The first 6 rows are patterns. Each new row is the sum of 2 different patterns, raised or lowered, with some noise. Before adding, each is slid sideways (what falls off one end comes back at the other), maybe read backwards, and multiplied by a number that may be negative. Names go in the order of the patterns.
Some rows, each with the names of its patterns after it:
[ 0.04 -0.45 -0.29  0.20 -1.09  0.03  0.16 -1.61 -1.90 -1.22  0.11  1.93
 -2.17 -1.13 -1.08 -0.77  1.55 -2.45 -0.52 -0.86  1.61 -0.59  2.78 -1.39
 -2.96  2.56  0.77 -1.01 -0.29  2.18 -1.49  0.13 -0.84  0.24  1.09  1.07
 -2.21 -0.55  0.32 -1.08  1.54  1.63 -0.45  2.20 -2.36 -1.22  1.19  1.35] | Q24
[ 0.15 -1.42 -2.38  2.93 -1.37  0.46 -1.84 -0.10  0.19  0.50  2.63 -2.71
  0.49  0.00  0.14 -0.82 -1.06  1.15 -1.99 -0.52 -2.26  2.47 -2.02 -0.24
 -1.47  0.67  2.52  2.65  2.34  1.72  0.73  2.68  0.81 -0.38  0.47  2.31
 -1.15 -0.72  0.54  0.32  1.03  2.61 -0.56  1.93 -1.13  0.08 -0.32 -2.79] | Q521
[-0.66  1.27 -2.75 -1.39 -1.43 -1.56 -0.90  2.45  0.08 -1.20  0.28  0.81
  1.83  0.07 -0.62 -2.06  0.59  1.74 -0.06  1.93 -2.17  0.89  1.90  0.31
  0.87  1.48 -0.34 -0.48  3.25 -0.41  0.41  1.17  1.56 -2.37  1.03  0.51
  0.54 -1.28  2.37  0.10  2.69 -1.50  0.20  1.32 -0.93  0.74  2.94  0.60] | Q950
[ 1.39 -1.33  1.87  1.81  0.18  0.59  0.52  0.11 -2.38  2.20  1.30 -1.11
  0.32  1.06  0.51  1.80  0.17  0.97 -0.01 -3.32  2.79 -1.01 -0.69  0.77
 -1.93 -2.71 -0.34  0.26 -2.12  1.66 -0.79  0.04  2.75 -1.61  1.50 -2.22
 -1.15 -1.66  2.27  0.29 -2.36 -0.76  0.00  0.85 -1.45 -1.44 -1.43 -0.62] | Q256
[ 1.33 -2.78 -0.05 -1.51 -1.36  1.70 -0.31  2.33 -0.32 -0.58 -2.01 -0.18
 -1.02  0.18 -3.04 -2.86 -0.77  0.85 -2.82 -1.70 -0.16 -2.03  2.37  1.83
  0.68 -1.83 -1.80 -1.25 -1.21  1.71  0.11  1.47 -3.19 -1.53 -3.04  0.71
 -0.15  0.88 -1.61  2.27 -0.83 -1.76 -3.95 -3.31  0.02 -0.83 -1.77 -1.67] | Q502
[ 1.85 -0.12  0.25  0.42  0.90  0.15  1.61 -0.03  1.65 -0.47  2.32 -1.29
 -1.30  0.02  0.76  0.44  1.43 -1.70  1.13  0.54  3.37  1.99  0.07 -0.91
 -1.60  0.11  0.05 -0.62 -4.21 -0.80  0.41 -0.99  2.10 -2.33 -2.56  0.60
  0.68 -3.51  1.49  0.19  2.64  1.88  1.76  0.69  0.43 -1.28 -0.87 -0.70] | Q759

New rows. What belongs after each?
[-1.24  0.02 -1.80 -0.01 -1.01  0.13  0.46  1.16 -1.00 -1.29 -0.26 -2.08
 -2.29 -0.12 -0.94  0.92 -0.51 -0.76  1.52  0.58 -1.00  0.17  0.38 -0.64
  2.61  0.54 -1.09 -0.28  2.09  0.36 -0.91 -1.42 -4.33 -1.54 -2.05 -0.04
 -2.06  0.26 -1.09 -1.12  0.55  0.82 -1.35 -0.23 -2.05 -1.46 -1.47  0.13] | Q950 Q759
[-0.68 -1.62 -0.28 -0.93 -2.62 -0.74  0.89 -0.08  0.83  1.11 -2.77 -0.65
  1.24  0.59 -1.50 -1.37 -0.91  0.49  0.50 -1.02 -3.17 -0.75 -2.97  1.05
 -0.63 -1.88  0.37 -2.19 -0.93  0.15 -0.31 -2.68  1.07  0.95 -0.68 -1.35
 -0.88 -0.64 -1.74 -1.26 -0.62 -0.59 -0.16 -0.71 -0.96 -1.12 -2.59  0.29] | Q950 Q502
[ 1.47  2.77 -1.68  1.60  2.74  0.96  2.47  1.51 -1.11  0.08 -1.69  1.59
 -0.91  0.06  0.55 -1.13  0.76  0.36  0.06  0.53  2.00 -0.79 -1.79 -0.84
 -0.33 -2.81 -1.42 -0.81  1.71  3.11  0.38  2.22 -0.81  2.74 -0.09  3.13
 -0.63  1.74  1.50 -0.82  0.26 -1.41  2.41 -1.55  0.84  0.13  0.77  1.59] | Q521 Q502
[-1.57 -1.22  1.26 -1.37 -0.21  0.57 -2.73 -0.04  0.56  0.67  1.95 -0.81
  0.64  0.58 -1.06 -0.45  1.28 -2.45 -1.08 -0.91 -0.81 -0.18  2.24  1.58
  0.23 -0.22  0.92 -0.59  0.24 -1.54  1.31  0.57 -0.45 -1.56  0.14  3.18
 -2.45 -0.88 -1.51  1.20  0.01  1.80  0.92 -2.00  2.57 -0.51  0.25  1.39] | Q521 Q256
[-2.60 -1.97 -2.62 -2.64 -5.32 -2.22 -4.73 -0.55 -1.59  0.14 -3.19 -3.01
 -4.35 -2.52 -5.23 -1.62 -1.48  1.55 -0.86 -2.86 -1.57 -1.32 -1.19 -3.85
 -0.64 -3.36 -0.31 -2.02 -4.73 -2.42 -4.91 -4.00 -2.18 -1.08 -2.83 -2.76
 -2.34 -0.22  0.80 -3.15 -4.02  0.10 -1.97 -2.76  0.11 -5.37 -5.36 -3.38] | Q950 Q502
[-2.75 -0.74  1.92 -1.91  1.25 -2.64 -0.34  2.28 -0.10  1.95  0.75 -0.68
 -1.76  2.14 -1.07  0.29 -1.14 -0.77 -2.40  1.10 -1.52 -0.79 -1.16  0.23
  1.47  2.97 -0.81 -1.13 -0.31 -1.63 -0.37  3.01  0.33  0.34 -1.18 -3.02
 -3.00 -0.70 -1.39 -0.19  0.60  1.33 -1.50 -1.09 -1.99 -0.93 -0.02 -1.06] | Q950 Q502
[-3.10 -3.46 -1.88 -0.16 -0.31 -2.20 -2.96 -2.96 -5.25  0.87 -3.15 -4.77
 -0.92 -2.56 -3.35 -1.43  0.14 -4.99 -0.44 -3.45 -4.59 -0.72 -2.85 -2.07
 -4.26 -2.07 -5.74 -0.48 -3.92 -3.12 -3.36 -2.75 -2.42 -1.54 -4.62 -4.37
 -3.07 -0.84 -5.93 -0.33 -0.59 -3.31 -2.47 -2.07 -3.76 -4.91  1.26 -2.79] | Q950 Q256
[ 0.70  0.39 -3.39 -0.58 -0.47 -0.16  0.03 -3.01 -3.20 -0.18 -3.03 -0.10
  0.51 -2.06  0.15 -0.78 -0.69  0.00 -0.33 -0.78 -0.62  2.30 -0.01 -0.68
 -4.61  1.18 -2.49  0.19 -3.40  0.94  0.41  0.34 -2.57  0.08 -2.92 -1.30
  0.16 -2.15 -1.19 -3.38 -4.43 -4.46  1.65 -1.64 -1.13  0.77 -2.03  0.11] | Q950 Q502
[-0.22 -0.69  3.65 -0.81  0.82 -0.57  0.26  0.71  1.03  2.67 -2.46  0.31
  0.99  1.69 -1.34 -0.21  0.60 -2.01  0.49 -1.61  2.79 -0.25 -0.36 -1.42
  0.88  2.92  2.68  3.09  0.82  1.15  3.19  0.72 -1.18  2.23  2.99 -2.00
  0.09  0.11  1.13  1.54  3.78 -0.75  2.40 -0.03  1.00  1.16 -2.82  0.43] | Q24 Q521
[ 0.57  3.69  2.77  1.64  3.93 -1.98 -0.19 -0.28 -0.07  1.29  2.14  0.56
 -0.81  1.53 -2.29  2.80  0.06  3.55 -0.31  0.37 -0.66  3.37 -2.03  0.34
  1.53  3.58  0.72  0.91  1.38  0.82  1.14 -0.53  1.15  0.09  3.11  0.21
 -0.51 -0.42 -1.42  2.22  1.42  2.00 -0.50  0.78  0.26  3.55  2.50 -0.54] | Q950 Q502
[ 0.68  2.41 -0.58  1.36  1.29  0.40  2.28  0.91  0.96  0.77  2.22 -0.25
  0.75  1.56  0.90  2.49  1.47  0.05 -1.58  2.35  0.90  0.80  1.51  0.32
 -0.42  3.17  1.52 -0.23  0.56  0.18  0.30  2.67  0.06 -0.80 -0.23 -0.10
  0.53 -0.42  0.73  1.27 -0.18 -0.45  2.97  1.45 -0.21 -0.81  1.98 -0.44] | Q24 Q256
[-0.61  1.70  2.20  0.34  4.38 -1.19 -0.71  1.86  3.55  1.24  2.45  1.67
  0.16  3.07  0.32  3.36  2.11  4.09  0.93  1.08 -0.78  0.45 -0.95  1.01
  3.20  3.24  3.14  0.63  1.56  3.01  2.93 -1.14  3.26  0.16  2.18  1.14
 -0.37  0.80 -0.91  1.14  1.50  1.50  1.37  2.22  1.56  3.02  2.78  0.68] | Q502 Q759
[-1.20  0.44  1.37  1.86  0.75  4.05  2.84  3.28  0.71  1.84  1.53  3.05
  1.86  1.97  1.59  1.48  0.12  2.91 -0.65  4.56  3.88  1.65  0.95  2.00
  1.42  3.83  1.28  2.43 -0.30  0.58  3.08  3.98  4.19  2.11  1.12  3.93
  6.19  3.52  2.41  2.23  1.94  4.36  4.69  0.97  2.10  3.50  1.90  3.73] | Q24 Q759
[-3.44 -1.90 -2.75  0.71  0.66 -2.88 -0.48 -2.20 -2.05 -2.19 -1.36 -0.71
 -1.14 -1.39 -4.36 -4.86 -0.46 -3.60 -0.75 -2.46 -0.22 -0.21 -3.06 -2.25
 -3.04 -0.95 -1.44 -3.19 -3.53  1.84 -3.05 -1.63 -1.71 -0.13  0.74  0.02
  2.61  0.70  0.42 -2.32 -2.53 -2.18 -2.72 -1.54 -5.31 -2.27 -2.10 -2.52] | Q521 Q502
[-0.74  0.57  0.48  1.72 -1.52  2.66  0.58  0.72  1.01 -1.66 -1.65 -0.88
  0.60  2.09 -0.24 -0.31 -2.75 -0.38 -1.13  2.97  1.89  3.52 -0.91  0.59
 -3.78  1.07 -1.75 -1.84 -1.04  3.80  1.04 -0.23 -0.51 -2.43  0.18 -1.49
  1.50 -1.70 -0.23  0.45 -0.35  2.17 -1.88  0.48 -1.44  1.88 -0.14  0.70] | Q502 Q759
[ 0.65  2.65  2.38  4.49  4.20  0.45  1.24  4.77  2.17  2.15 -1.48  1.59
  2.24  2.93  3.08  5.45  2.04  3.36  0.52  0.13  1.56  2.74  0.66  1.98
  2.26  0.37  1.01  0.87  1.60  2.86  2.97  1.53  3.57  0.83  0.32  3.30
  1.80 -0.60  0.20  1.13  1.20  2.27  3.28  0.84  1.57  4.52  4.03  2.95] | Q950 Q759
